All rows are made from the same 9 directions, up to rounding. Whole rows:
[[ 2.53  0.51 -1.79 -1.31 -1.20 -1.57  0.80 -1.58  0.48  0.04  1.20 -2.92
  -0.19  1.02  0.44  0.90 -1.15  0.30 -1.27 -0.71 -0.61  0.26]
 [-1.31 -0.16  0.98 -0.40  0.86  0.72 -1.04  0.24  0.78  1.79 -0.86  0.10
   0.68  0.15 -1.73 -0.52  0.08 -1.34  0.37  0.58  0.72 -0.45]
 [-0.51 -1.71 -0.60 -1.27 -0.54 -1.05 -0.27 -1.10  0.95  2.03 -0.93 -2.32
   0.92  1.17 -1.37 -0.71 -0.29 -0.48  0.80 -0.16  0.43 -0.48]
 [ 0.25 -0.67 -0.81 -2.16 -1.06 -0.97 -0.45 -0.24  0.56  1.46  0.51 -2.61
   0.07  0.46 -0.07  0.46 -0.35  2.13 -0.27 -0.74  0.36 -1.38]
 [-1.77  0.30  1.06  2.11  0.63  0.27 -1.63  0.37 -0.94 -1.13 -1.00  1.99
  -0.63 -2.54  0.75 -1.33  1.15  4.00  0.26 -0.86  0.09 -2.97]
 [-0.94 -0.29 -0.60 -0.62 -0.73 -0.26 -0.61  0.24  0.20  0.05  0.03  0.67
   0.01  0.32  0.28 -0.65 -0.22  1.58  0.45 -0.57  0.36 -0.70]
 [ 0.62 -1.65  0.83  2.54  0.39  0.00  0.32 -0.22 -1.35  0.06 -1.56 -1.19
  -0.36 -0.74  0.52 -0.10  2.02  0.28  0.08 -0.94 -1.21 -2.27]
 [ 1.07  0.20  0.56 -0.63  0.61 -0.10  1.15 -0.40  0.12  0.51  0.41 -1.75
   0.49  0.06 -0.78  1.30 -0.18 -2.32 -0.35  1.25  0.15  2.13]
 [-1.50 -1.97 -0.06 -0.40 -0.90  0.36  0.86  1.30 -0.79 -0.35 -0.27  1.21
   0.51  0.16  0.81  0.50  0.90  0.67  1.51  0.02  0.53  0.79]
 [-0.48  1.22  1.43  1.89  0.28  1.65 -1.42  2.66 -1.15  1.21 -0.37  2.76
  -0.96  2.73  0.40 -1.20  1.78 -1.80 -0.63 -1.39 -0.90 -2.09]
 [ 0.72  0.61 -1.63 -0.46  0.76 -0.93 -0.63 -2.03  2.24 -1.85  0.41 -0.20
  -1.20 -1.25 -0.22 -2.31 -2.99  0.69  0.37  0.99 -0.48  0.65]
 [-0.93  2.72  1.76  0.46  2.16 -0.74 -1.75 -1.10  0.65 -0.22  0.00 -0.07
  -0.30 -2.28 -1.42 -1.71 -0.90  1.38 -0.44  1.39  0.91  0.18]
 [-0.08 -1.79 -1.27  1.74 -0.42  0.33 -0.08  1.73 -0.32 -2.96 -0.08  2.88
  -2.91  0.78  2.96 -3.20 -0.19  1.52  1.84 -0.82 -2.06 -1.02]]

Rows cut short, each followed by the rest of it:
[-0.57  1.14  0.34 -0.41  0.40  0.40 -1.08 -0.23  0.61  0.83 -0.04  0.35
  0.47 -0.46 -1.00  0.08 -0.34  0.19 -0.63  0.02]  [ 0.64 -0.78]
[-1.89  2.17 -0.99 -1.19 -0.30 -1.73 -1.26 -2.96  1.29 -0.89  0.16  0.83
  1.73 -2.44 -1.35 -0.59 -2.10  3.50 -0.16  0.37]  [2.23 0.69]
[-0.75 -0.02  1.10  0.55  0.97 -0.47  0.57 -0.31 -0.39 -0.78 -0.30  0.09
  0.27 -1.18 -0.34 -0.40  0.14 -0.24  0.86  1.39]  [0.54 1.97]
[-0.59 -1.24  0.48  1.44  0.14 -2.20  0.49 -1.57 -0.65  0.30 -1.57 -1.46
  0.55  1.15 -0.68 -2.27  0.68 -0.92  1.47  0.19]  [-0.09  1.10]
[-0.90  0.48  1.40  1.78 -0.56  0.09 -0.38  0.56 -2.13  1.28 -1.01  0.68
  1.15  0.67  0.00  0.84  2.68  0.55 -0.74 -1.66]  [ 0.35 -1.87]
[ 0.01  1.86  0.84  0.80  0.78 -1.85  0.47 -1.28 -0.67 -1.59  0.47 -0.25
 -0.05 -0.94  0.04 -0.96 -0.43  0.72  0.06  1.15]  [0.47 2.58]
[ 0.61 -2.66 -2.07 -1.59 -1.49 -0.55  0.35 -1.75  1.30  1.95 -0.95 -2.87
  1.34  0.89 -1.04  0.88 -0.49 -0.51  0.20 -1.02]  [-0.03 -1.51]
[-0.65 -2.20 -1.56 -0.77 -0.98  2.46  1.17  1.17  0.43 -1.42  0.09  2.80
  0.62 -1.44  1.00  2.37 -0.24 -0.03  0.79  0.05]  [0.18 0.21]
[-1.53 -2.06  1.96  2.22  1.37 -1.01  0.64 -0.37 -1.44 -1.23 -1.73 -0.66
 -0.11 -2.60  0.23 -1.38  1.62  1.66  2.07  1.15]  [0.14 0.55]
[-0.85  3.18  1.08 -0.90  0.68  0.23 -2.28  1.33  0.73  1.71  0.91  1.37
 -0.65  2.40 -1.08 -1.91 -0.73 -0.98 -0.84  0.07]  [ 0.55 -0.16]
[ 0.11 -2.11 -0.43 -0.71 -0.82  0.20 -0.23  0.41  0.26  2.31 -0.84 -1.77
  0.29  1.80 -0.47  0.13  0.78 -0.82  0.27 -1.08]  [-0.39 -1.99]
[-0.02  0.35 -0.20 -0.85  0.68  2.62 -1.08  2.51  1.15 -0.70  1.10  2.45
 -1.88 -0.65  0.89 -0.05 -0.97  0.28 -0.19  0.33]  [-0.61 -1.24]
[ 1.52  2.37 -1.56  1.08 -1.08 -0.90  0.29 -1.35 -0.41 -1.74  0.88  1.38
 -0.10  0.96  1.04 -0.06 -0.77  0.15 -1.46 -1.28]  [-0.64  0.40]
[-0.15 -0.81 -0.90 -0.54 -0.30  2.09 -0.67  0.64  0.95  0.36 -0.20  1.20
  0.13 -1.02 -0.03  1.32 -0.22  0.38 -0.47 -0.72]  [-0.12 -2.40]
[ 1.37  1.54 -0.74 -1.11 -0.22 -1.56 -1.01 -1.04  1.01  1.06  0.82 -2.25
 -0.78  1.75 -0.47 -1.36 -1.33  0.19 -1.03 -0.52]  [-0.41 -0.62]
[-1.66  1.00  2.41  1.66  0.72  1.64 -0.99  0.43 -1.62  1.24 -1.24  1.20
  1.83 -2.86 -0.95  2.56  2.66  1.60 -1.35 -0.76]  [ 1.28 -2.76]
[ 0.33  0.23 -0.46 -2.51  1.13  0.37 -0.71  0.23  2.31 -0.45  1.33 -1.00
 -1.45 -1.55 -0.33 -0.63 -2.53  0.88  0.29  1.80]  [0.16 0.67]
[-0.52 -0.38 -0.93 -1.03 -1.54 -0.34  0.65  1.50 -0.47 -0.44  0.93  1.51
 -0.29  2.62  1.28 -0.50 -0.12 -0.16  0.90 -0.40]  [0.06 1.63]
[-1.22  1.27  0.90 -0.45 -0.52 -0.89 -1.15 -0.13 -0.41  2.68 -0.45 -0.46
  1.41  2.28 -1.51 -0.45  0.85 -0.55 -0.51 -0.83]  [ 1.12 -0.51]
[-1.19  1.47  1.94  0.32  1.10 -1.42  0.49  0.31 -1.01 -0.94  0.50  0.48
 -0.06 -0.03 -0.14 -1.34  0.14 -0.18  1.00  1.90]  [0.97 3.74]
[-0.12 -1.85  0.61  2.09  0.21  0.68  1.92  1.19 -2.07 -3.28 -0.17  1.56
 -0.83 -2.82  2.54  1.06  1.59  1.97  1.18  0.44]  [-0.68  0.79]
[ 1.70 -1.34  1.23  2.76  0.93 -0.53  1.49 -2.13 -1.14  1.29 -2.16 -3.18
  1.34 -0.12 -1.40  1.06  2.00 -3.63 -0.51 -0.03]  [-0.92 -0.16]
[ 0.12  0.63 -0.07 -0.15 -0.70 -1.34  1.13 -1.07 -1.03 -0.90  0.51 -0.69
  1.02 -0.94  0.42  1.40  0.28  1.52 -0.32  0.07]  [0.80 1.58]
[ 1.53 -0.18  0.67  1.72 -0.33  1.67  1.79  1.74 -2.19 -0.92  0.40  1.06
 -0.19 -0.02  1.76  2.90  2.15 -1.33 -1.04 -0.68]  [-1.05  0.06]
[ 0.38  1.19  1.45 -1.68 -0.37 -2.15 -0.20  0.94 -1.37  1.23  1.55 -3.47
 -0.74  0.60  0.73  0.35  0.91  3.32 -0.70 -0.16]  [0.60 0.05]
[-0.88  1.06 -1.14  0.78  0.74  1.20 -0.68 -1.14  1.57 -2.33 -0.24  3.77
  0.16 -2.12 -0.40 -0.89 -2.00 -0.20  0.25  0.74]  [0.27 0.53]
[ 2.24 -0.98 -0.40 -0.03 -0.34 -0.85  1.77  0.31 -1.00 -1.74  1.16 -2.29
 -1.55 -0.80  2.20  1.03  0.25  1.59 -0.11  0.11]  [-1.24  0.67]
[ 1.23 -2.81 -1.89  1.58 -0.65  1.62  1.26  0.05  0.36 -0.95 -1.15  1.41
 -0.33  1.06  0.84  0.09  0.11 -3.12  0.72 -0.83]  [-1.90 -0.73]
[ 0.64  0.44 -0.89  0.04 -0.83  0.80 -0.10 -0.17  0.08  0.42  0.07  0.63
  0.58  0.48  0.03  1.33  0.11 -0.45 -1.14 -1.18]  [-0.19 -1.29]
[ 0.85  0.80 -1.13  0.35 -1.22 -0.47 -0.08 -0.52 -0.28  0.14  0.21  0.32
  0.18  1.72  0.44  0.04  0.01 -0.18 -0.93 -1.53]  [-0.48 -0.82]
[-0.43 -1.90 -1.26 -0.94 -1.01 -0.60 -0.77 -0.62  0.94  1.49 -0.87 -1.40
  0.23  1.09 -0.48 -1.01 -0.27  0.82  0.66 -1.10]  [-0.11 -2.10]
[ 0.35 -1.27  0.24  1.94 -0.25  0.68  0.72  0.66 -1.19 -0.04 -0.99  0.74
 -0.05  1.04  0.65  0.10  1.60 -1.63  0.27 -0.85]  [-1.02 -0.69]
[-0.18 -0.79 -0.32  0.19 -0.43 -2.17  1.09 -1.02 -0.65 -1.41  0.00 -0.99
 -0.09 -0.10  0.76 -1.15 -0.17  1.35  1.28  0.49]  [0.11 2.02]
[ 0.73 -1.07  0.05  0.25 -0.16 -2.73  1.13 -0.33 -1.03 -1.62  0.48 -2.44
 -1.59  0.16  1.70 -1.87  0.06  2.25  1.34  0.46]  [-0.75  1.56]
[ 0.99  2.41 -0.93 -2.25 -2.25 -2.45 -0.02  0.38 -1.19 -0.43  2.77 -1.59
 -0.67  1.15  2.10  0.94 -0.28  4.96 -1.54 -1.52]  [0.53 0.04]
[-0.58  0.54  0.61  1.47  1.38 -1.19 -1.14 -2.05  0.57 -0.34 -1.24 -0.62
 -0.08 -1.60 -1.14 -2.32 -0.51  0.85  0.34  0.48]  [ 0.06 -0.71]
[-1.12 -0.40 -1.10  1.41 -0.65  0.04 -0.39 -1.52  0.08 -0.91 -1.32  2.08
  1.15 -1.01 -0.18 -0.42 -0.01  1.00  0.30 -1.02]  [ 0.28 -1.24]
[-1.38 -1.72 -0.73 -2.82 -2.06 -0.90  0.76  0.99 -0.71  0.05  1.00 -0.99
  0.74 -0.67  1.27  1.85  0.43  4.41  0.93 -0.40]  [1.47 0.30]
[-0.24  1.60  3.07  2.29  1.93 -1.25 -0.88 -0.02 -1.58  0.48 -0.69 -1.38
 -0.76 -0.63 -0.45 -1.74  1.67  0.67 -0.31  0.45]  [-0.14 -0.47]
[ 2.27  1.87  2.01  4.28  2.28 -1.46  2.18 -1.36 -2.04 -3.06 -0.16 -0.26
 -1.10 -0.58  0.71 -1.24  0.74 -3.27 -0.16  1.80]  [-1.55  4.08]
[ 0.56 -0.92 -1.19  1.51 -0.09 -0.54 -0.70 -1.68  0.46 -0.92 -1.11 -0.46
 -0.64 -1.26  0.42 -1.36 -0.31  1.90  0.01 -1.19]  [-1.06 -2.78]
[ 0.60 -0.01 -0.91 -1.16 -0.57 -0.05  0.43  0.48  0.33 -0.76  1.11 -0.03
 -0.66  0.21  0.91  0.35 -0.83  0.69  0.00  0.11]  [-0.18  0.68]
[-2.13 -1.20 -0.11 -2.41 -1.12 -0.76 -0.03  0.89 -0.06  0.61  0.43 -0.22
  0.73  0.03  0.15  0.20  0.02  2.67  1.38  0.26]  [1.60 0.78]
[ 1.08 -0.39 -0.80 -0.32 -1.19 -0.33  1.42  0.15 -0.46  0.61  0.33 -0.37
  0.56  3.04  0.20  0.69  0.25 -2.99 -0.09 -0.42]  [-0.43  1.76]
[ 0.00  3.82  1.44 -2.59  0.25 -0.55 -2.21  1.65  0.19  2.11  2.32 -1.31
 -0.99  1.12 -0.35 -0.02 -0.46  2.35 -1.98 -0.16]  [ 1.00 -0.92]
[-1.69  2.04  3.29  1.16  2.54 -0.55 -1.78  0.36 -0.06  1.89 -0.95  0.03
 -0.13  1.03 -2.30 -3.07  0.55 -2.30  0.46  1.55]  [0.70 0.97]
[ 1.28 -1.65 -2.26  0.22 -1.37  0.76  3.01 -0.67  0.02 -1.79  0.09  1.63
  1.18  1.22  0.71  1.93 -0.60 -4.02  0.61  0.31]  [-0.59  3.42]
[-2.33 -2.17 -1.71 -2.65 -1.84  0.82 -0.83  2.03  1.15  0.84  0.20  2.11
  0.02  2.00  0.47 -0.94 -0.75  1.22  1.84 -0.70]  [ 0.72 -0.72]
[-0.47 -0.85  0.92  0.95 -0.98  0.13  0.22  0.97 -1.77  2.12 -1.03 -0.27
  1.11  2.26 -0.12  0.85  2.58 -1.12 -0.19 -1.55]  [ 0.01 -1.29]
[ 0.50  3.67  2.62 -1.05  2.05 -0.83  0.61  0.33 -0.78 -1.51  2.44 -1.22
 -0.58 -3.15  0.09  1.56 -0.56  1.75 -1.14  2.84]  [1.35 3.80]
[-0.25  0.74 -1.11  1.13 -0.92  1.39 -0.45  0.24 -0.24 -1.00 -0.12  3.32
  0.34 -0.14  0.78  0.69  0.17  0.49 -0.80 -1.54]  [-0.24 -1.65]
[ 3.68  3.90  0.60  1.86 -0.05 -0.15  0.73  0.81 -2.05 -1.15  2.09 -0.10
 -1.70  1.65  2.02  1.32  0.88 -0.99 -3.16 -1.21]  [-1.81  0.16]
[-0.51 -2.59 -1.89 -2.89 -1.98  0.57  0.95  1.73  0.39 -0.53  1.17  0.21
 -0.27  0.13  1.71  1.48 -0.53  2.32  1.20 -0.28]  [0.33 0.21]
[ 0.50 -1.74 -2.08  0.03 -1.46 -1.52 -0.16 -1.49  0.54  0.16 -0.77 -1.37
 -0.19  1.40  0.41 -1.59 -0.49  1.08  0.59 -1.57]  [-0.83 -1.70]
[ 0.09  0.62  0.03 -0.05 -1.02 -0.43 -0.46  1.12 -0.80  1.17  0.35  0.19
 -0.32  2.96  0.52 -0.64  0.81 -0.29 -0.40 -1.35]  [-0.32 -0.72]
[-1.07 -2.22 -2.26  0.55 -1.48  0.47  0.55 -0.33  0.38 -1.60 -0.91  2.85
  0.49  0.35  0.90 -0.72 -0.47  0.15  1.57 -0.86]  [-0.26 -0.10]
[-0.12  0.29 -1.99  0.10 -0.68 -0.54 -0.35 -1.78  0.83 -2.28  0.14  1.23
 -0.04 -2.19  0.75 -0.39 -1.55  3.14 -0.04 -0.56]  [ 0.09 -0.82]
[ 2.28  0.93  1.94  1.44  1.75 -0.66  0.47 -1.32 -0.75  0.94 -0.36 -3.91
 -0.15 -1.31 -0.93  1.08  1.06 -1.26 -1.61  0.59]  [-0.72 -0.38]
[ 0.84  1.41 -0.49  2.91  0.02  0.06 -0.23 -1.81 -0.57 -1.16 -0.93  1.53
  0.45 -0.65  0.07 -0.10  0.38 -0.37 -1.29 -1.32]  [-0.77 -1.46]
[ 1.26 -1.02  0.63  1.49  0.85 -0.11  0.22 -0.66 -0.25  0.64 -1.07 -2.11
 -0.44 -0.15 -0.35 -0.30  0.85 -1.29 -0.19 -0.14]  [-1.15 -1.24]
[-1.32  0.41  0.26 -0.64 -0.77 -1.78 -1.28 -0.99 -0.43  1.15 -0.35 -1.51
  0.82 -0.65 -0.41 -0.40  0.54  4.02 -0.21 -1.10]  [ 1.18 -1.97]
[ 0.20  1.23 -0.29 -1.52  0.97  0.89 -0.62 -0.46  1.76 -0.40  0.91  0.14
 -0.14 -2.10 -0.82  0.73 -1.90  0.31 -0.67  1.27]  [0.59 0.40]
[ 0.24 -0.17 -1.79  0.17 -0.47 -0.05  1.23 -2.84  1.01 -1.16 -0.61  0.83
  2.11 -1.20 -1.07  1.31 -1.36 -1.78 -0.05  0.47]  [0.60 1.89]
[ 1.61  2.18  0.38  1.87  1.62 -0.03 -0.23 -1.85  0.40 -1.26 -0.07 -0.13
 -0.45 -1.80 -0.56 -0.27 -0.80 -0.98 -1.41  0.58]  [-0.72  0.04]
[ 2.02  0.80  0.46 -0.41  0.52  2.47  0.74  0.59  0.19  1.34  0.59 -0.67
  0.74 -0.44 -0.79  3.92  0.47 -3.24 -2.25  0.17]  [-0.28 -0.36]
